There are 4 nested groupings, the coarsest first. Each group lies inside one group of the grouping before and may be the whole of it. The rows also spread widely along 17 directions, which tell nothing about the answers.
In the rows, zero is written as 128.
Known rows, each followed by its group in each grouping:
[142 119 105 110 129 145 114  98 154 135 138 144 159 103 129  93 157 161
 128 142 129 125 132 109 161 143 173 131 121  92 163  90 122 133 155 151
 139  83 156  63 136]
fuvi q736 q701 kibi
[141 107  79  87 117 191 149 117 153 156 148 125 155 100 149 112 136 130
 172 138  66  96  99 161 129 151 117 126 141 150 112  73 138 133 174  86
 166 133  80 145 107]
fuvi q736 q701 Zimoz
[116 129 121 200 136 118 142 139 162 155 115 149 135 184 116 170 139 102
 137 109 158 140 125 116 185 106 116 121 107 133 151 141  97  96  94 175
  92 100 154 100 168]
sozem q596 q591 viki
[159 178 168  95 115  35 142  97 137 132  91 123 177  82 153 130 181  95
  86 123  87  94 136 151 153 113 144 168 121 122  99  87 159  76 121 139
 173 110 111 117  84]
fuvi q717 q54 Zizez
[132 154 101 115 187 152 165 160 160 148 129 112 136 172 171 180 124 112
 106 178 107  93  23 119 103 185 127 101 150 131  95 152 180 147 133 151
 152 172 141  98 134]
sozem q23 q557 Suz
[103 124  99 153 147  80 160 122 137 156  83 132  76 141 124 141 129 102
 154 140 129 133 121 126 166 107 113 100 124  92 121  88 140 117 128 168
 136 119 141  87  96]
fuvi q622 q749 bop
[120 125 148 114 184 139 118  88  83 120 102  94 149 119  90 129 115 135
  93 125 145 153 111 109 149  76 161 164 128  66 117 151 112 172  95 148
 116 136 160  64 126]
fuvi q622 q466 Roku
[148 159 136 108 132 172 133  91 135 144 117  93 184 118 136 147 140  97
 151  66  77 126 142 130 160  94 141 172 136 148 116 151  85 146 110 129
  89 128 122 145 118]
fuvi q622 q816 bafe
[146 104 145 144 145 115 122  77 113  80 177 132 131 155 121 182 117  82
 115  48 115 149 119 124 130  93 144 128 140 153 100 124 124  69 119 201
 139 120 183 120 135]
sozem q596 q731 lazo
[120 124 184 134 158  77 124 109 100 143 130 152 138 135 104 142 136 111
 110 115 122 110 164 129 131 109  96 171  98 192 106 103 115  90 106  95
  72 110 105 154  89]
fuvi q822 q556 Nup
[166 155 156 113  60 131  96 166 126 124 153 100 102 154 161 120 143 131
 128  81 122 181 149  93 170 104 147 172 122 130 150 160 104 147 126 148
  95 142  70 187 155]
fuvi q717 q503 mubi
[149 121 124 172 132 127 103  69 125 116 115 142 139 138 122 154 128 127
  86 135 136 136 107 136 125 103 157 100 121  94 145 103 141 115 132 178
 192 108 208  42 143]
fuvi q822 q588 ripob
[141 108 132 167 149 108 131 151 128  94 180 168  96 186 122 175 115 128
 125  78 147 161 109  91 122 123 135 132 118 167 109 191 111  90  89 205
 114 105 150 168 167]
fuvi q717 q54 tuk
[149 139 120 140  92 153 114 111 101 122 117  74  91 176 148 171  96  82
 102 126  94 162  59 160 118  89 122  97 159  76 117 104 171 158 150 149
 203 208 150  93 140]
sozem q23 q755 Foz
[142  79 120  74  75 184 109 157 124 113 186 138 122 134 116  94 124 190
 139 124 109 167  95 155 123 114 132 162 114 118 135  99 119 141 150  90
 164 134  88 171 173]
sozem q23 q755 vit
[ 94 114 162 154 168 138 180 152 145 104 129 125 113 145 175 166 141 128
 122  90 188 101 118 148 100 139  85 116 120 158 103 129  91  79 110 144
  95 181 124 169 111]
fuvi q622 q816 gapeg
[188 172 136 131  79 132  93 146 155 129 128 138 123 132 146 133 150 166
 109 172 114 134 134 144 101 131 108 108  86 140 147 127 143 126 121 119
 158 117 168 103 189]
fuvi q622 q466 gov
[ 81 140  81 122 128  78 137 147 131  99 128 204 120 155  61 125 128  98
 154  96 130 141 124 142 129 125 107  84 169 121 104 108 105 121  99 182
 103 117 141 144 180]
sozem q23 q789 Teb
[111 120 125 131 192  76 131 161  89 112 127 173  75 138  79 138 105 136
 112 156 168 124 127 103 104 132 104 109 128 152  90 154 132 131  91 151
  93 120 111 136 130]
fuvi q717 q586 Tes
[127 128 113 124 144 153 108  89  89 114 114 110 127 145 122 137 123 110
  73 142 121 132  78 139 118 114 159  98 165  86 118  93 163 180 155 156
 165 178 145  75 121]
fuvi q622 q749 bop
[109 133 125 124 153 132 142  95 155 108 106 192 193 116  83 117 161 181
 114 127 137 109 116 172 101 124 137 136 103 107 131 112  84 117  99 122
 142  91 197  99 173]
fuvi q622 q466 Roku
[159 102 117 147 177 120 172 111 133 127  99 126 125  89 136 171 134 131
 126 103 142 103 116 147 154  98 146 136 115 147 105 150 118  90 118 161
 161  88  88 131  76]
sozem q596 q591 viki
[113 136 120 136 162 128 137 132 143 147 131 120 114 134 134 148 143 100
 142 144 158 110 152 113 154 129  90  97 121 145 119  87 126 108 119 158
  67 140 160  81 138]
fuvi q622 q816 gapeg
[146 142 127 119 108 159  95  93 164 120 139 159 173 116 130  87 150 170
 130 133 132 110 160 130 118 161 140 107 117 129 187  92 101 132 154 108
 108  98 170  88 152]
sozem q596 q591 viki
[113 106 128 142 185 133 155  73 156 157 119 108 165 124 171 119 135 121
 124 124 132 106 107  73 181 152 178 146 132  91 158 114 132 115 150 165
 128 101 148  51  58]
fuvi q822 q556 Nup
[123 158  90 139 127  94 148 177 136 128  79 147  87 111 140 103 115 134
 144 145 146 127 112 113 132 148 121  87 154  99 130 175 128 153 112 156
 157 128  63 142 116]
fuvi q822 q556 Nup
[144  77 133 165 144 186 118  98 123 130 136 129 102 144 144 142 127 173
 117  97 161 142 135 112 146 112 162 139 101 140 171 124  90 143 157 138
 100 108 123 129 102]
fuvi q822 q556 Nup
[ 81 118 171  90 139  97 127 168 118  82 204 149 203 130 126  80 128 110
 101  93 157 135 104  87 133 155 121 170 165 130  91 160 119  78  74 159
 124 152  89 155 167]
fuvi q822 q556 Nup
[107 141 150 109 133  75 131 167 143 132 161 120  73 151 138 116 117 116
 172 139 144 155 162  79 143 136  67 123 106 129 113 114 128  86  96 152
  69 136 168 109 149]
fuvi q622 q816 bafe
[159 182 134 158  54 102  98 180 146 128 121 116  78 143 180 122 136  95
 134 139 149 125 170 131 129 147  66  60 135 154 156 107 144 109 142 134
 117 170  85 140 146]
sozem q596 q591 viki
[106 149  97 154 188 122 171 149 180 142 103 158 167 127 144 130 137 137
 129 173 154  87  78 112 121 184 126  93 135  99 126 164 130 111 100 166
 160 113 158  65 145]
fuvi q736 q701 Zimoz
[102  92 122  99 123 131 137 152 106 140 168 127 115 150  98 107  94 122
 172 118  87 166 100 118 142 104  98 167 130 130  90 133 128 126 104 109
 136 136  88 166 136]
fuvi q622 q749 bop
[170 147 191  93 104 103  91 109 121 135 155  97 164 137 164 127 180 113
  56 126 108 124 137 106 170 126 169 179 112 150 146  74 163 111 162 127
 102 127 103 110 108]
sozem q596 q731 lazo
[107 146 101  71 115 151 111 170 107 107 150 138 127 148  87 107 113 122
 143 112 119 160 106 128 125 122 116 122 172 107 105 136 110 188 112 134
  88 170  99 159 191]
sozem q23 q755 vit
[108 149 125 118 163 161 151 111 127  96 110 114 163 148 149 163 140 106
  73 110 147 111  56 151 107 135 152 109 173  86  99 125 126 156 130 170
 148 203 158 106 146]
fuvi q717 q586 Tes
[162 189 143 113  98 197  99  99 152 142 108  81 217 101 170 122 173 112
  93 126 129  98 144 148 154 124 143 131 134 113 158 105 110 157 141 113
 115 166 144  80 159]
fuvi q717 q54 tuk
[139 144  91 135 140 135 127 125 135 121 107 105 137 112 136 154 150 101
  85 164 166 126  83 144 160 109 144  78 150  57 111  92 161 127 128 208
 192 157 178  18 177]
fuvi q736 q701 Zimoz
[146 114 108  79 162 121 116 116  79 110 124 109  61  93 123 104  96 150
 120 170 117 132 108 117  97 137 140 101 150  93 105 106 168 174 162 130
 164 148 108  97  81]
fuvi q736 q701 Zimoz
[ 64  91 114 157 140 121 164 116 144 143 125 164 128 181 125 129 119 112
 139 145 125 102  78 167 107 154  85  93 138 111 130  45 142  94 153 105
 161 159 145 110 110]
sozem q23 q755 vit
[117 125  70  82 158 156 160 137 134 160 108 105 105 100 133 102 103 123
 189 146  97 119 108 102 155 145 127 122 159 102 113 129 130 177 146 119
 120 135  75 125  87]
fuvi q717 q586 Tes

New rows. What belongs after each?
[155 121  97 118 154 182 159 154 177 139 141 103 155  90 175 136 127 154
 144 152 146 115  81 115 150 144 132 122 119 112 119 169 131 110 113 157
 182 119 132  85 151]
fuvi q822 q556 Nup
[128 177 122 100 132  92 108 116 124 109 149 132 180 129 104 114 103  76
 133 110  88 153 104  85 140 126 137 131 174  97  96 179 139 129  74 187
 150 125 168  84 175]
fuvi q822 q556 Nup
[101 146 162 152 110 137 118 135 147 150 138 105 166 137 159  67  80 110
 173 166 120 109 138 108  99 172  52 104 129 114 165 135 127  94 112  59
 154 157 138  82 123]
sozem q596 q731 lazo
[101 104 118 122 172 194 184 138 127 100 146 113 139 157 144 176  88 107
 144  87 113 115  38 172  74 136  93 113 162 144  70 160 115 122 117 116
 165 202 118 178 132]
sozem q596 q731 lazo
[106  97 104 183 146 135 167 150 155 146  91 167  98 179 102 171 142 158
 141  93 163 159 101 134 176  90 148 142  97 109 154 153  71 131 106 172
  99  86 125 146 147]
sozem q23 q789 Teb
[164 151 133 144  76  89  92 125 140 157 163 148 139 158 142  98 115 109
 147 156  57 135 135  90 131 157 115 134 117 156 151 131 169  99 129 114
 170  89 122 120 131]
fuvi q717 q54 tuk
[137 121 134 160 122 125  89 137  99  81 171 140 114 138 143 115 109 113
  99 125 164 127 135 105  93 146 112  73 156 148 127 140 147  98 119 176
 159 151 126 112 146]
fuvi q622 q816 bafe
[ 99 114 121 176 117 155 141 135 120 153 102  87  68 181 174 145 112  79
 144 111 144 123 118 132 143 128  95  87 152 118 154  81 127 141 172 125
 107 200  82 135  73]
sozem q23 q557 Suz
[143 103 127 165 198 106 155 127 121 113 133 128 110 121 159 164 118 125
  92 147 160  98  86 109 111 142 133 100 129 144  95 159 167  83 115 188
 184 124 124  94  83]
fuvi q622 q749 bop
[140 175 163 153 139 138 138 123 147 140  84 109 152 135 172 169 163  99
  95 119 146  76 142 163 122 136 102 108 120 169 137 105 114 117 137 106
  86 167 114 132 105]
sozem q596 q731 lazo
[134 158  76 137 162  80 133 126 145 156  78 166  79  96 124 120 157 117
 153 161 141  81 187 111 150 155 115  59 132 159 139  80 139 139 152 159
  70  86 103 100  76]
fuvi q622 q749 bop
[136 170 142 136  69 102 125 158 144 130 108  89 125 107 162  97 103  90
 165 141 120 134 140 142 130 121  63  97 136  94 135 133 136  88 105 110
 191 161 111 105 140]
sozem q596 q731 lazo
[187 205 130  96  98  77 104 140 142 143 124 105 118 148 147 156 155  92
 110 131  79 161 122  89 177 113 158 145 126 117 118 146 163 148 114 189
 114 119 149 104 164]
fuvi q717 q54 tuk
[120  54 131 150 131 170 130 107 123 136 193 116 132 165 165 113 104 132
 130 125 115 134  81  94 135 149 140 145 129 126 143 105 152  98 162 127
 177 137 114 117  98]
fuvi q717 q54 Zizez
[ 92 101 162 132 146 103 137 107 112  96 140 153 147 130  87 129 122 133
 118 104 153 146 117 162 113  91 107 150 113  91 101 104  96  79  89 138
 154 134 188 101 158]
fuvi q736 q701 kibi
[177 206 134 132  83 109  94 106 133 134  70 147 157  84 118 118 146 128
 120 157 101  94 175 184  91 114  91  96 112 142 139 112 120 136 115  83
 157 119 144 110 149]
fuvi q717 q54 Zizez
[120 124 157 164 163 101 174 100 131 123  89 119 130 164 155 185 144 113
  85  85 126 135  65 140 141 104 170 161 124  89 113 143 121 111 122 177
 166 141 142 124  85]
fuvi q736 q701 kibi
[ 81  83  80 172 186 194 152 119 107 116 123 138 132 150  90 156  91  94
 142 104 169 113  89 153 124 113 106  72 169 128 109 129  98 140 118 149
 126 163 124 112 142]
sozem q596 q731 lazo
[139 147 149 119 134  85 115 110  85  96 105 142 158 116 129 119 151 114
  41 127 119 106  91 146 106 126 168 129 164 121 104 122 166 139 132 151
 190 148  71 135  92]
fuvi q622 q749 bop
[125 196  82  99 174 117 162 186 153 126 108 119 133 145 156 171 129  81
 104 179 129  91  43 133 106 179 104  58 187 112  70 151 185 152 111 183
 150 197 130  93 164]
sozem q23 q755 vit
[ 84  70 147 155  96 113 102 137 104  95 181 180 108 172 111 100 130 128
 107 119 168 123 134 158  95 140  84  98 133 152 142  35 127  72 154 115
 135 156 113 149 141]
sozem q23 q557 Suz
[115  98 140 147 120 149 150 179 134 142 154 109 137 165 123 173 148 101
 127  81 168 156 111 137 201  70 107 172 114 142 108 130  94  90  91 161
  92 147  83 160 174]
sozem q23 q755 Foz
[174 112  70 136 170 121 131 174  99 134 111 152  79  81 101 157 140 137
 109 169 168 102 132 133 152 108 128  93 126 177  90 147 150 138 116 168
 135  93  38 141 126]
fuvi q717 q54 Zizez
[153 119  90 152 153 102 138  97 163 125 132 173 111 134 141 133 114 140
 157 133  96 105 113 104 105 171 149  90 129 138 150 138 144  94 146 169
 174  62 163  96  90]
sozem q23 q557 Suz
[ 80  95 138  93 147 155 112 117  79  88 188 131 110 168 116  78  83 127
 148  69 113 161 119  71 100 152 143 140 182 126 125 143 104 174 139 133
  69 170  94 180 103]
fuvi q622 q816 gapeg
[135 151 149 131 152 122 150 133 160 141 154 131 209  99 177 100 121  96
 162 110  98  67 144  84 120 188 105 149 147 194 117 186 117  70 102 111
 128 109  65 159  78]
fuvi q717 q586 Tes
[131  86 103 159 137  99 152 107 114 129  76 164  25 120  79 148  93 174
 187  95 132 175 151 153 136  57 120 129  82 105 133 135  75 128 114 138
 141  68 144 148  99]
fuvi q822 q556 Nup
[ 88 126 139 117 178 136 162  89 140 136 102 167 232 131  84 124 154 145
 102 117 118 104  83 157 135 119 159 184 121  99 117 128  89 131  93 110
 134 106 156 113 142]
fuvi q717 q54 tuk
[132 124 122  90 171 127 112 154  98  74 159 157 147 125 109 120 143 155
  52 128 172 132  84  92 120 147 189 135 164 117 103 169 135 161 112 193
 125 134  99 130 165]
fuvi q717 q586 Tes
[124 155 177 102  92 124 116 123 105 104 110 108 121 154 149 120 119 136
  90 127 108 134  95 174  71 126 108 131 138  95 129  95 137 151 147  79
 161 205 124 147 118]
sozem q23 q755 vit
[142 151 141 102 138  91 127 170 125 131 127 103  89 143 163 129 136 123
  90 174 136 128  95  99 137 155 129 116 132 115 121 120 181 136 142 144
 132 157  95 107 117]
sozem q596 q731 lazo
[122 129 118 122  72 160 109 140 154 120 164 178 132 151 123  80 119 168
 177 120 104 136 144 141  87 161  91 115 115 148 161 113  92 128 136  78
 123 124 136 174 174]
fuvi q717 q54 tuk
[102  85 160 114 122 105 150 154 136 122 165 122 110 140 166 116 146 133
 116 109 159 141 113 114 161 130 119 160 115 123 119  83 130  77 138 143
 125 148  91 149 110]
fuvi q822 q556 Nup
[124 123 166 106 172  97 142 131 101 127  82 145 118 128  99 129 149 196
  69 150 144 140  92 139 120 107 171 187  91  86 123 142 112 165 113 111
 128 112 111 131 110]
fuvi q736 q701 Zimoz
[118 138 138 138 170  62 175 163 158 133  84 142 118 113 141 126 147 153
 118 141 175 120 114 105 164 137 140 140 108  94 133 164 118  98  95 166
 128  92 102 109 104]
sozem q596 q591 viki
[113  77 152 194 119 164 121 196 118 120 156 120 100 157 145 115  96 159
 131 122 212 156 128 104 137 118  91 125 107 129 162 184  90  98  97 132
 130 142  72 148 152]
sozem q23 q789 Teb
[115 160 137 133 146  57 156 160 134 122 116 132 138 111 132 121 105  80
 149 132 129 107 124 122 125 140  74 108 152 134  88 165 140  75  77 143
 155 138  93 128 114]
sozem q596 q591 viki
[163 187 125  95 124 108 130 116 118 115  63 106 115  79 110 136 116 138
 136 135 102 144 123 168 106  83 123 123 125  69 100 158 113 160  96 132
 179 135 162  97 143]
fuvi q736 q701 Zimoz
[145 132 116  95 125 149 117 153 152  97 157 161 104 114 149 110 165 180
 133 106 160 121 166 110 118 161 139 109 121 165 144 116  95 134 148 156
  64 114 116 164 148]
fuvi q622 q816 bafe
[146 144 111 104 180 176 119 134 106 118 138 108 106 155 121 154 100 142
 119 139 114 149  83  94 103 134 143 120 144 124 105 185 135 200 116 149
  99 156 147 115 150]
fuvi q622 q466 Roku
[141 126 110 153 182 143 137 132 114 119  56 188 113 119  63 156 135 205
  91 152 170 114 110 178  95 103 148 113  91 131 138 168  83 175 104 109
 126  83 125 133 148]
sozem q596 q731 lazo
[129 106 111 138 141 158 156 121 162 114 143 157  84 187 128 199 152 158
 135  80 135 162  92 149 130 111 144 129  98 126 120 105  88 125 140 183
  95 127 206 143 176]
fuvi q736 q701 Zimoz
[116  85 129 158 141 132 158 135 142 136 185 137 115 171 159 154 121  89
 171  63 120 128 128  92 160 136 113 148 134 188 114 134 108  69 130 162
  97 122  84 189  98]
fuvi q717 q503 mubi
[105 145 183  78  99 122 135 123 116 105 110 124 134 152 110 116 144 167
 118  78 106 175 116 163 113  85 130 200 104  85 119 117  76 159 109  88
 100 163 140 183 149]
fuvi q622 q466 Roku
[127 122  84 170  98 104 147 136 145 115 134 172 121 173 141 146 129  87
 137  81 101 127  87 136 133 144 139  90 174 142 129 127 141 100 143 187
 181 124  80 170 120]
sozem q23 q755 Foz
[128  65 140 194 155 196 149  88 157 101 182 143 166 135 183 136 108 145
 146  81 146  90 113 130  81 161 114 108 120 176 143 147  98  50 137 137
 180 122 152 135  94]
fuvi q622 q749 bop
[171 109  93 113 185 145 149 100 119 134 128 139 132 121 128 198 179 115
  84  92 116 103 104 127 177 108 199 149 136 181  92 110 137 145 156 192
  92  97  84 151  94]
fuvi q717 q54 Zizez
[108 137 148 114 103 183 134 160 149 119 100 130 152 119 159  87 160 192
 106 130 179 113 123 156 112 148 129 138 118  98 167 118  74 165 140  80
 110 172  86 160 146]
fuvi q717 q586 Tes
[139 113 142  69 106 150 104 178  93 114 173  87 118 117 116 126 136 119
 114 113 150 161 126 134 166  80 114 165 134 128  94 111 123 132 114 136
 103 170  70 151 173]
sozem q23 q557 Suz
[109 120 120 107 187 120 152 119 139  79 122 202 108 122  99 128 133 202
 125 118 155 110 117 150  52 155 128 102 114 136 111 137  89 135 116 138
 108 111 183 148 136]
fuvi q622 q749 bop
[147  85 121  96 153 149 124 107  97  98 164 133  34 119 125 138 103 159
 169  87 130 142 171 121  98 118 116 118 116 173 114 101 101 140 163 125
  67 130 126 181  86]
fuvi q717 q54 tuk
[132 176 137  92  81  97 114 162 167  91 122 165 128  90 135  68 153 167
 158 109 156 125 191 133 111 156 103 100 122 123 162 123  80 111 119 121
  95 112 127 151 167]
sozem q596 q731 lazo
[150 160 159  87 118 134 121 121  91  97 117 100 106 137 108 157  96 135
 122 117  81 165  93 178  66  78  92 147 119 111  73 149 126 158  95  97
 161 184 167 152 160]
fuvi q622 q466 Roku
[110 163 141 163 143  92 137 134 135 115  99 188 140 138 137 114 127 131
 116 142 138  73 134 146  56 185  88  83 137 166 132 140 118 115 118  99
 129 138 111 161 107]
fuvi q717 q54 Zizez
[195 156 116 108 169 145 129  74 114 123  94 133 156  76 104 161  98 135
 133 144  53  88 110 176  64 116 125 116 122 170  93 168 139 139 117  85
 195  94 141 119  97]
sozem q596 q731 lazo
[136 148 125 110 135 100 137 141 127  98  86 148 129 113 104 115 121 171
 102 142 134 145  80 144 108 117 156 128 127  65 127 173 124 147  98 142
 195 112 138 108 155]
sozem q596 q731 lazo
[201 154 127  85 102 133  71 100 131 127 155 118  94  89 123 117 126 160
 146 175  98 140 182 121 110 114 107 105  87 143 138  88 150 127 137 121
 128  95 205  61 161]
fuvi q622 q816 gapeg
